The rows come from 4 hidden closed curves, with some noise, and rows from the same curve form a group. Each curve winds through 6 dimensions. The rows are also pushed far along 4 directions, which tell nothing about the answers.
Known rows, each followed by its group:
| -12 |   1 |   2 |   4 |   5 | -10 |   6 |  -7 |  -2 |  10 |   4 |  -4 |  -3 |   1 |  -7 |  -4 |  -1 |   3 |  12 |  11 |  -4 |   5 |  17 |	k_784
|  0 | -4 |  1 |  0 |  7 | -5 |  1 |  0 |  2 |  0 |  2 |  1 |  1 | -4 | -2 | -5 |  7 |  4 | -7 |  1 |  2 | -8 |  1 |	k_784
|  11 |  -6 |  -4 |  -7 |  10 |   0 |  -5 |   9 |  -3 |   6 |   4 |  -8 | -10 |  -4 |  -4 |   4 | -16 |   3 |  -7 |   0 |  -4 | -11 | -11 |	k_392
|   5 |   4 |  -5 |  -3 | -11 |  16 |   0 |  10 |  -6 | -22 |  -8 |   2 |  18 |   6 |  19 |   5 |   9 | -17 |  -6 | -16 |   1 | -14 | -22 |	k_392
|   4 |   1 |  11 |  15 | -12 |  13 |  -4 |   8 |  -3 | -21 |  12 |  -3 |  -1 |   1 |  10 |  13 |  -2 |  -2 |  -3 |  13 |   0 |   3 |  -3 |	k_100
|  -4 |  -8 |   5 |   4 |   5 |  -6 |   0 |  -6 | -12 |  16 |   8 |  -7 |  -4 |   3 |  -7 |  -4 | -12 |  14 |  15 |   9 |  -8 |   5 |  25 |	k_392
|   6 |  -6 | -16 | -13 |   7 |   0 |   1 |   7 |  -6 |  -8 |  -7 |  -2 |  11 |   4 |   1 |  -9 |  -1 | -12 |  -4 | -15 |  -4 | -28 | -19 |	k_784
|   3 |  -9 |  15 |  12 |  -3 |   7 |  -1 |   4 |  -2 | -11 |  15 |  -5 |   0 |  -4 |   5 |   8 |   3 |   7 |  -4 |  13 |   1 |   0 |  10 |	k_100
|  -5 | -11 |  27 |  28 |  -8 |   1 |   4 |   6 |  -6 |  -5 |  13 |   0 |  -7 |  10 |   2 |   9 |   1 |  17 |   6 |  17 |  -3 |  -1 |  12 |	k_434
|  -1 | -14 |   0 |   3 |  10 |   1 |  -2 |  -4 |  -3 |   2 |  -2 |  -3 |   9 |   1 |  -1 |   5 |   2 |   0 |   8 |   4 |  -8 |   1 |  15 |	k_434
|   0 |  -8 |  -1 | -10 |   0 |   7 |  -4 | -13 |  -4 |   1 |  -1 |  -5 |   9 |   3 |   6 |   1 |  -1 |   0 |   5 |  -8 |  -4 |   1 |  16 |	k_100
|   3 |  -6 |   3 |  -2 |  -7 |  10 |  -1 |   0 |  -2 |   3 |  -2 |  -1 |   6 |   5 |   5 |   9 |   1 |  -1 |   6 | -10 |   0 |  10 |   9 |	k_784
|   1 |  -5 |  19 |  31 |  -8 |   2 |  -1 |  19 |  -5 | -14 |  10 |   3 |  -5 |   3 |   1 |  10 |   0 |   8 |  -1 |  22 |  -5 |  -1 |  -2 |	k_392
|  1 |  1 | -2 |  4 | 12 | -5 | -2 | -2 |  2 |  4 | -2 |  6 | -6 | -1 | -1 |  2 | -1 |  3 | -2 |  4 |  3 | -2 |  0 |	k_434
|   7 |  14 |  -4 |  -5 |  -8 |   5 |  -3 |   6 |   2 |  -2 |  -1 |   0 |  -5 |  -9 |   3 |   3 |  -5 |  -5 |  -8 |  -1 |   6 |  10 | -16 |	k_784
|   0 |  13 | -10 |  -7 |  -1 |  -3 |   3 |   8 |   7 |  -3 |   1 |  -2 |  -6 |  -5 |  -4 |  -1 |  -4 | -11 |  -5 |  -1 |   5 |  -3 | -15 |	k_100
|   5 |   4 |  -4 |  -2 |  -6 |   9 |  -8 |  -3 |   1 |  -1 | -10 |   7 |   5 |   0 |   6 |   5 |   1 |  -4 |  -1 |  -8 |  -1 |  15 |  -1 |	k_434
|  10 |   1 | -13 |  -5 |  11 |   1 |  -5 |   6 | -12 |  -2 |   1 |  -3 |   5 |  -7 |   1 |  -6 |  -9 |  -3 |  -4 |   1 |  -3 | -11 |  -7 |	k_100
|  -5 |   7 |   5 |   9 | -11 |   1 |  -4 |  -8 |   5 |  -8 |   5 |   2 |  -5 |  -1 |  -1 |   2 |  -1 |   2 |   3 |  13 |   0 |  17 |  10 |	k_434
|  -1 |   2 |   0 |  -2 | -15 |   1 |  -3 |  -3 |  16 | -12 |  -6 |   6 |  -1 |   0 |  -3 |   0 |   8 |  -6 |  -6 |  -2 |   2 |   9 | -13 |	k_100
|   5 |   5 |  -1 |   0 |  15 | -12 |   2 |  13 |   5 |   9 |   9 |   2 | -18 | -11 |  -9 |  -6 |  -4 |  10 | -21 |   5 |  10 | -15 | -11 |	k_392
|  11 |   7 | -14 | -19 |  -6 |   6 |  -4 |   6 |   2 |  -2 |  -9 |  -1 |   2 |  -7 |   1 |  -4 |  -5 | -11 | -11 | -15 |   1 |  -1 | -26 |	k_434
|  4 |  5 | -7 | -8 | -7 |  6 | -6 | -3 | -2 | -3 | -6 |  1 |  1 |  4 |  4 |  0 | -7 | -5 |  1 | -9 | -3 |  3 | -7 |	k_434
|  3 | -2 | 10 |  8 | -3 |  4 | -2 |  4 | -2 | -2 | 10 | -3 | -2 | -8 |  1 |  4 |  1 |  7 | -3 | 12 |  2 |  9 |  9 |	k_434
|  -4 |   1 | -10 | -10 |   4 |  -4 |   3 |  -6 |   0 |   9 | -14 |   5 |   5 |   8 |   0 |  -5 |   3 |  -4 |   5 | -16 |  -1 |  -5 |  -4 |	k_434
|   4 |   0 |   2 |  -1 |  -4 |   8 |   1 |   5 |  -6 |  -1 |  -3 |   3 |   7 |   5 |   8 |   1 |   4 |   0 |  -3 | -13 |   3 |  -4 |   0 |	k_100
|  -3 | -10 |   7 |  16 |   8 |  -2 |   0 |   3 | -12 |   6 |   2 |   2 |   5 |   5 |  -2 |   1 |   0 |  10 |  10 |   7 |  -6 |  -2 |  19 |	k_100
|  -3 |   6 |  -2 |  -5 |  19 | -15 |   0 |  -1 |   8 |  20 |   7 |  -4 | -16 | -13 | -14 |  -2 |  -5 |   7 | -10 |  10 |   1 |   1 |  10 |	k_392
|  -2 |   5 |  -9 |  -8 | -16 |   4 |  -5 |  -9 |   4 |  -7 |  -8 |   5 |   7 |   7 |  -1 |  -5 |   0 |  -6 |   5 | -11 |  -4 |  13 |   4 |	k_784
| -10 |  10 |  -1 |   1 |  -3 |  -5 |   2 |  -9 |   6 |   8 |  -7 |  10 |   1 |   5 |  -1 |  -3 |  10 |   1 |   4 |  -6 |   3 |  13 |  16 |	k_392
|   6 |  12 | -17 | -13 |  -2 |   0 |  -5 |  -1 |  -3 |  -2 |  -8 |   3 |   2 |  -4 |   1 | -12 |  -4 |  -6 |  -6 | -10 |   1 |  -4 | -16 |	k_100
|  6 | -3 | -3 | -9 |  3 |  3 | -4 | -1 |  1 |  6 |  0 | -1 |  0 | -7 | -2 |  0 | -1 |  3 | -7 | -4 |  2 |  5 |  4 |	k_784
|   0 |  -1 | -11 | -10 |   0 |  -1 |  -7 |  -9 |   2 |   1 |  -4 |  -2 |   3 |  -2 |  -7 |  -4 |  -6 |  -4 |   6 |   0 |  -8 |  11 |   8 |	k_784
|   2 |  -5 | -13 | -16 |  -3 |   7 |  -3 |  -9 |  -4 |  -2 | -10 |  -5 |  13 |   4 |   3 |  -2 |  -4 | -11 |  11 | -13 |  -8 |   3 |   0 |	k_392
| -7 |  2 |  1 | -2 | 11 | -9 | -2 | -9 | 10 | 18 |  1 |  0 | -9 | -4 | -9 |  4 |  0 |  5 |  0 |  6 | -2 | 12 | 20 |	k_392
|  -4 |  12 |  -2 |  -5 |  -7 |  -1 |  -3 | -10 |   5 |  13 |   0 |  -1 |  -8 |  -4 |  -4 |   2 |  -7 |   1 |   7 |   2 |   1 |  28 |  11 |	k_784
|  -2 | -14 |  12 |  15 |   0 |   8 |   3 |   3 | -19 |  -2 |   3 |  -2 |  13 |  16 |   9 |   6 |   1 |   7 |  15 |  -1 |  -8 | -10 |  20 |	k_784
|  -3 |   5 |  -6 |  -3 |  -9 |  -1 |   1 |  -3 |  -5 |  -4 |  -1 |   1 |   6 |   5 |  -1 | -10 |  -1 |  -2 |   5 |  -5 |  -2 |   1 |   6 |	k_784
|   5 |  11 | -11 |  -1 |   6 |  -3 |   2 |  17 |  -4 |  -1 |  -1 |   1 |  -2 |  -6 |  -3 |  -4 |  -4 |  -8 |  -7 |  -2 |   4 | -10 | -17 |	k_100
|   2 | -11 |  -2 |   1 |   6 |  -2 |   4 |  10 |  -8 |  -5 |   3 |  -7 |   1 |   6 |  -2 |  -3 |  -7 |  -1 |   3 |   0 |  -6 | -24 | -10 |	k_784
|   9 |  -6 |  -9 |  -6 |  22 |  -1 |  -2 |   2 |  -7 |   4 |   2 |  -5 |   3 |  -8 |   0 |  -2 |  -5 |   0 |  -4 |   2 |   0 | -14 |   0 |	k_434
|   6 |   1 |  12 |  13 | -16 |  13 |  -3 |  10 |   1 | -17 |   6 |   4 |   5 |  -6 |   9 |  10 |   8 |  -1 |  -8 |   8 |   5 |  13 |  -4 |	k_434
|   1 |  -7 |  -8 | -11 |  19 | -10 |  -4 |  -5 |  -4 |  25 |  -3 |  -6 | -11 |   5 | -11 |  -2 | -18 |   9 |   6 |  -5 | -10 |  -6 |  13 |	k_392
| -3 |  6 | -6 |  0 | -2 | -3 | -4 | -5 |  1 | -6 | -6 |  5 |  0 |  4 |  0 | -5 | -1 | -4 |  1 |  0 | -4 | -1 | -3 |	k_434
|   5 |  -1 | -13 |  -8 | -14 |  11 |  -5 |  -1 |   4 | -16 | -17 |   7 |  15 |   8 |   5 |   1 |   5 | -17 |   3 | -17 |  -3 |   5 | -17 |	k_392
|   0 |  -5 |   7 |   3 |  -7 |   6 |   2 |   3 |   5 | -16 |   7 |  -4 |   1 |   4 |   4 |   7 |   4 |  -5 |  -4 |   2 |   1 |  -8 |  -5 |	k_100
|   1 |  -2 |  -1 |  -5 |   8 |  -2 |   6 |   6 |  -3 |   2 |   6 |  -5 |   1 |  -2 |  -1 |  -3 |   2 |  -1 |  -6 |  -3 |   4 | -16 |  -1 |	k_100
|   0 | -14 |   4 |   0 |  16 |  -9 |   3 |  -3 |   0 |  10 |  10 |  -5 |  -3 |  -5 |  -9 |  -5 |   0 |  12 |  -1 |   8 |   2 |  -7 |  16 |	k_392

New rows. What belongs after each?
|   1 |  22 |  -6 |  -4 |  -3 | -14 |   2 |   6 |   7 |  -2 |   8 |   1 | -18 | -16 |  -9 | -19 |  -4 |   4 | -20 |   9 |  11 |  -6 | -24 |	k_784
|   5 | -14 |   9 |   5 | -17 |  21 |  -7 |   0 |   3 | -13 |  -8 |   5 |  14 |  15 |  12 |  18 |   8 |  -4 |   5 | -14 |  -4 |  13 |   5 |	k_784
|  14 |  -9 |  -9 | -10 |  29 |  -8 |   3 |  17 |  -6 |   3 |  10 |  -9 |  -6 | -15 |  -6 | -10 |  -6 |   4 | -22 |   1 |   6 | -40 | -19 |	k_392
|   0 |  11 |   2 |  10 |  15 | -19 |   7 |  18 |  -3 |   6 |  16 |  -2 | -17 | -18 | -11 | -15 |  -2 |  11 | -20 |  20 |   9 | -19 | -10 |	k_392
|  -4 |   6 | -20 | -24 |   3 | -10 |  -1 | -16 |   6 |   9 | -13 |   2 |   1 |   0 |  -8 | -18 |  -2 |  -5 |   1 | -16 |  -2 |  -1 |  -3 |	k_100
|   1 | -14 |   4 |  -2 |  -3 |   5 |  -1 |  -1 |  -1 |   1 |  -1 |  -3 |   3 |  11 |  -1 |   5 |  -4 |   2 |   8 |  -8 |  -7 |  -2 |   8 |	k_784
| -1 | -3 | -4 | -5 |  3 | -3 | -2 | -5 |  7 |  0 | -7 |  1 | -1 |  2 | -2 |  0 |  1 | -3 | -2 | -4 | -3 | -2 | -6 |	k_784
|   5 |  11 |   3 |   0 |  -8 |  -6 |   2 |  11 |  16 | -11 |   6 |   5 | -15 | -14 |  -4 |  -7 |   7 |   2 | -28 |   4 |  15 |  -7 | -32 |	k_784
|   6 | -10 |  12 |  14 | -12 |  11 |  -1 |   8 |  -7 | -13 |   6 |   2 |   6 |   3 |   6 |   4 |   2 |   6 |   2 |   5 |   1 |   4 |   2 |	k_392
|  -2 |   9 |   6 |   4 |   9 | -12 |   3 |   0 |  -2 |  13 |  11 |  -1 | -14 | -12 |  -4 | -10 |  -1 |  16 | -10 |  12 |   8 |  -3 |   5 |	k_784
|   3 | -13 |   7 |   3 |   1 |   5 |  -6 |   0 |   0 |   4 |   1 |  -4 |  -5 |   6 |  -1 |  13 |  -9 |   4 |   5 |   2 |  -8 |   5 |   8 |	k_392
| -1 |  2 |  1 |  1 |  4 |  2 | -5 |  1 |  7 |  2 | -4 |  1 | -3 |  0 |  1 | 12 |  1 | -4 | -4 |  0 | -4 |  5 |  3 |	k_392
| -11 |  10 |   8 |  -3 | -14 |  -8 |   6 | -12 |  19 |  10 |   2 |   6 | -11 |  -3 |  -8 |  -5 |  10 |   7 |  -3 |  -1 |  11 |  24 |  11 |	k_784
|  -6 |  23 |  -7 | -11 |  -4 |  -7 |  -4 | -18 |  12 |  14 |  -8 |   8 |  -8 | -10 |  -2 |  -9 |   3 |   1 |  -5 |  -3 |   7 |  26 |   5 |	k_784
|  -5 |  16 | -17 | -15 |   4 |  -8 |  -1 | -11 |   3 |  12 |  -6 |  -3 |  -5 |  -6 |  -7 |  -8 |  -9 |  -9 |   6 |  -1 |  -3 |  11 |  -2 |	k_784
|  0 | -8 |  0 | -2 |  4 | -2 | -1 | -4 | -1 |  3 | -3 |  3 |  6 | -1 | -2 | -7 |  6 |  6 |  0 | -2 | -2 | -1 |  9 |	k_100
|  -4 |   1 |  -3 |  -6 |   0 |   0 |   1 |  -7 | -10 |   5 |   0 |  -7 |   7 |   0 |   1 |  -5 |  -4 |  -2 |  10 |   1 |  -7 |   2 |  12 |	k_392
|   5 |   2 | -14 | -12 |   5 |  -4 |  -6 |   0 |   1 |   0 |   1 |  -5 |  -3 | -10 |  -9 |  -9 |  -9 |  -3 |  -5 |   3 |  -4 |  -1 |  -4 |	k_784
|   1 |   6 |  -4 |  -7 |   4 |  -8 |   5 |   5 |   6 |  -4 |  10 |  -7 |  -7 | -18 |  -7 |  -9 |   2 |  -3 | -15 |  10 |   7 |  -8 | -15 |	k_392
|   5 |  -3 |   9 |  13 | -12 |   4 |  -3 |  12 |  -1 | -17 |  10 |   0 |  -4 |  -2 |  -1 |   1 |  -3 |   6 |  -8 |  12 |  -1 |  -2 |  -6 |	k_784
|  5 |  5 | -3 |  0 | -1 |  1 | -2 |  6 | -4 |  4 | -3 |  6 | -3 |  3 |  2 | -2 | -4 |  5 | -5 | -8 |  3 | -2 | -5 |	k_392
|  1 | -9 |  3 | -3 |  3 |  3 |  1 | -1 | -3 | 10 |  3 | -5 |  2 |  0 | -2 |  4 | -4 |  4 |  6 | -1 | -2 |  6 | 15 |	k_784
|  -3 | -19 |   7 |   5 |  14 |  -7 |   0 |  -7 |  -7 |  12 |   4 |  -3 |   4 |   1 |  -7 |  -5 |   1 |  15 |   7 |   7 |  -7 |  -4 |  26 |	k_100
|  -4 |  -1 |  -5 |  -9 |  -4 |  -2 |   1 | -12 |  -5 |   8 |  -3 |  -3 |   3 |   6 |  -2 |  -7 |  -5 |   1 |  14 |  -7 |  -4 |   7 |  12 |	k_392
| -2 | 20 | -7 | -9 |  0 | -6 |  0 | -7 |  5 | 11 | -4 |  3 | -9 | -9 | -1 | -6 | -2 | -1 | -6 | -1 |  7 | 10 | -7 |	k_784
| -3 |  3 | -7 | -7 |  3 | -7 |  5 |  3 |  8 |  3 | -2 |  1 | -2 | -3 | -8 | -5 |  4 | -5 | -5 | -4 |  4 | -4 | -7 |	k_100
| -13 |   5 |   0 |   0 |  -8 | -12 |   2 | -12 |  13 |   5 |  -3 |   5 |  -6 |   2 | -11 |  -9 |   5 |   2 |   6 |   4 |   0 |  14 |   7 |	k_100
|  12 | -10 | -17 | -16 |   7 |   8 |  -8 |   5 |  -6 |  -6 |  -9 |  -5 |  10 |   2 |   2 |   2 | -10 | -12 |  -1 | -14 |  -9 | -13 | -14 |	k_784
|   5 | -14 |  13 |  11 |  -7 |  15 |   0 |   6 |  -3 | -16 |   6 |  -4 |   5 |   9 |  11 |  18 |   0 |  -2 |   4 |   2 |  -1 |  -3 |   0 |	k_434
|  -6 |  -7 |  12 |   7 | -17 |   6 |   5 |  -1 |   9 | -11 |   0 |   0 |   4 |   8 |   2 |   9 |   8 |  -5 |   7 |   1 |  -1 |   9 |   0 |	k_434
| -4 | -4 | 10 | 10 | -3 | -5 |  3 |  1 |  1 | -9 | 10 | -2 | -5 |  0 | -2 | -4 |  2 |  6 | -3 | 13 |  0 | -8 |  1 |	k_100
|  -3 |   0 |   8 |   8 | -10 |   1 |  -1 |  -5 |   2 |  -6 |   2 |   6 |   3 |  -2 |   2 |  -4 |   9 |   6 |  -3 |   5 |   3 |   9 |   6 |	k_100
|   6 |  -7 |  -4 |  -5 |   4 |   7 |  -1 |   2 | -10 |  -7 |  -4 |   1 |  15 |   2 |   9 |  -5 |   7 |  -1 |  -4 | -12 |  -1 | -18 |  -1 |	k_100
|   1 | -18 |  23 |  25 |  -7 |   3 |   3 |  19 |  -8 | -12 |   9 |  -2 |   2 |   4 |   1 |   7 |   4 |  10 |  -1 |  15 |  -7 | -10 |  -3 |	k_434
|   2 |  14 |   1 |   1 |  -2 |  -2 |   0 |   2 |  -1 |   0 |   2 |   6 |  -5 |  -9 |   4 |  -6 |   4 |   5 | -13 |   1 |  10 |  -1 |  -9 |	k_784
|  -1 |   0 |  14 |   7 | -10 |   5 |   0 |  -4 |  14 |  -2 |   8 |   3 |  -7 |  -5 |   0 |   9 |   8 |   7 |  -7 |   6 |  10 |  20 |   9 |	k_392
|   7 |  -2 |   8 |   2 |  -6 |  11 |  -1 |   5 |   6 |  -9 |   3 |   2 |   1 |  -3 |   8 |  10 |   7 |   0 | -12 |  -4 |   9 |   2 |  -6 |	k_392
|  1 | -4 | -2 | -7 | -9 |  4 | -6 | -7 |  5 |  0 | -5 |  2 |  1 |  5 | -2 |  1 | -1 |  2 |  1 | -9 | -4 | 12 |  8 |	k_784
|  2 |  7 | -1 |  4 |  2 |  4 |  3 | 12 | -8 | -1 |  5 | -1 |  1 |  0 |  3 |  4 | -3 | -3 | -1 |  0 |  3 | -5 | -1 |	k_100
|   1 |  12 |  -3 |  -5 | -10 |   4 |   2 |  -1 |   0 |  -1 |  -1 |   6 |   3 |  -2 |   5 |  -7 |   7 |   0 |  -6 | -11 |  11 |   6 |  -4 |	k_392
|   0 |   4 |   2 |   8 |   7 |  -7 |  -1 |  11 |  -1 |   1 |   7 |  -3 |  -7 | -10 |  -6 |  -1 |  -5 |   2 |  -7 |  16 |  -3 |  -3 |  -3 |	k_392
|  10 |   2 |   9 |   9 | -15 |   7 |   1 |  14 |   4 | -18 |  10 |   3 |  -2 | -11 |   3 |  -2 |   6 |   3 | -15 |   7 |  13 |   2 | -19 |	k_392
| -1 |  5 |  6 |  9 | -2 | -3 |  0 |  2 | -2 |  8 | -3 |  9 | -4 |  0 |  0 | -3 |  4 |  9 | -3 |  1 |  2 |  7 |  1 |	k_434
|  11 | -28 |  20 |  17 |  -3 |  16 |  -2 |  14 |  -6 | -19 |  10 |  -4 |   4 |  10 |  10 |  19 |   0 |   6 |  -2 |   5 |  -3 | -15 |  -5 |	k_392
|   9 |  -8 |  -7 |  -4 |  -3 |  16 |  -4 |   9 | -14 | -20 |  -5 |  -3 |  22 |   6 |  14 |   2 |   2 | -13 |  -1 | -12 |  -7 | -18 | -10 |	k_434
| -1 | -1 |  6 |  0 | -9 | -2 | -1 | -4 | 11 |  3 |  1 |  4 | -5 | -5 | -5 | -2 |  6 |  7 | -6 |  0 |  4 | 13 |  2 |	k_100
|   3 |   1 |   1 |   1 |  17 |  -8 |  -4 |  -2 |  -5 |  13 |   6 |  -3 | -10 | -11 |  -3 |  -5 |  -7 |  12 |  -8 |  11 |  -1 |  -5 |   5 |	k_784
|  3 | -6 |  3 |  4 | -5 |  5 | -1 |  7 | -1 | -6 |  4 | -6 | -2 |  2 | -1 |  8 | -8 | -2 |  5 |  6 | -5 |  3 | -2 |	k_784
|   6 |  -5 |  -7 |  -1 |   8 |   0 |  -5 |   2 | -12 |   0 |  -2 |  -2 |   3 |   2 |   0 |  -5 |  -9 |   2 |   3 |   0 |  -7 | -11 |   0 |	k_100
| -4 | -5 | 13 | 16 | -3 | -2 | -4 |  3 |  5 | -1 |  7 | -2 | -8 | -2 | -6 | 11 | -3 |  5 |  3 | 19 | -7 | 15 | 12 |	k_392
|   0 |  -1 |   3 |   2 |   6 |  -6 |  -2 |   0 |  11 |   7 |   1 |   5 | -11 |   0 |  -8 |   2 |   1 |   7 |  -7 |   1 |   5 |   4 |   3 |	k_392
|   1 |  -4 |  -2 |   0 |   7 |  -6 |  -4 |  -2 |   3 |  12 |   1 |   1 |  -8 |  -2 | -11 |  -2 |  -7 |   8 |   1 |   4 |  -2 |   8 |   9 |	k_392
|  -1 | -19 |  14 |   8 |   4 |   3 |  -3 |  -7 |  -1 |  11 |   7 |  -4 |   1 |   3 |  -3 |  10 |   0 |  14 |   9 |   8 |  -7 |  14 |  33 |	k_784
|  0 |  1 |  3 |  4 | -3 |  6 | -2 | -3 | -8 |  7 | -6 |  8 |  6 |  9 |  5 |  2 |  2 |  6 |  8 | -9 | -1 |  9 | 17 |	k_392
| -15 |  22 |  10 |  17 | -17 |  -8 |   7 |   0 |  16 | -12 |  14 |   3 | -14 |  -8 |  -7 |   0 |   7 |  -3 |  -1 |  25 |  10 |  23 |   4 |	k_100
| -1 | -3 | -4 | -4 |  0 | -1 | -5 | -8 |  3 | -3 | -8 |  4 |  3 |  5 |  1 | -2 |  2 | -1 | -1 | -6 | -5 | -2 |  0 |	k_784
|  3 |  2 |  1 |  2 | -6 |  7 | -1 |  3 | -9 | -1 |  4 | -1 |  5 |  0 |  4 | -2 | -3 |  3 |  3 | -1 |  0 |  6 | 10 |	k_784
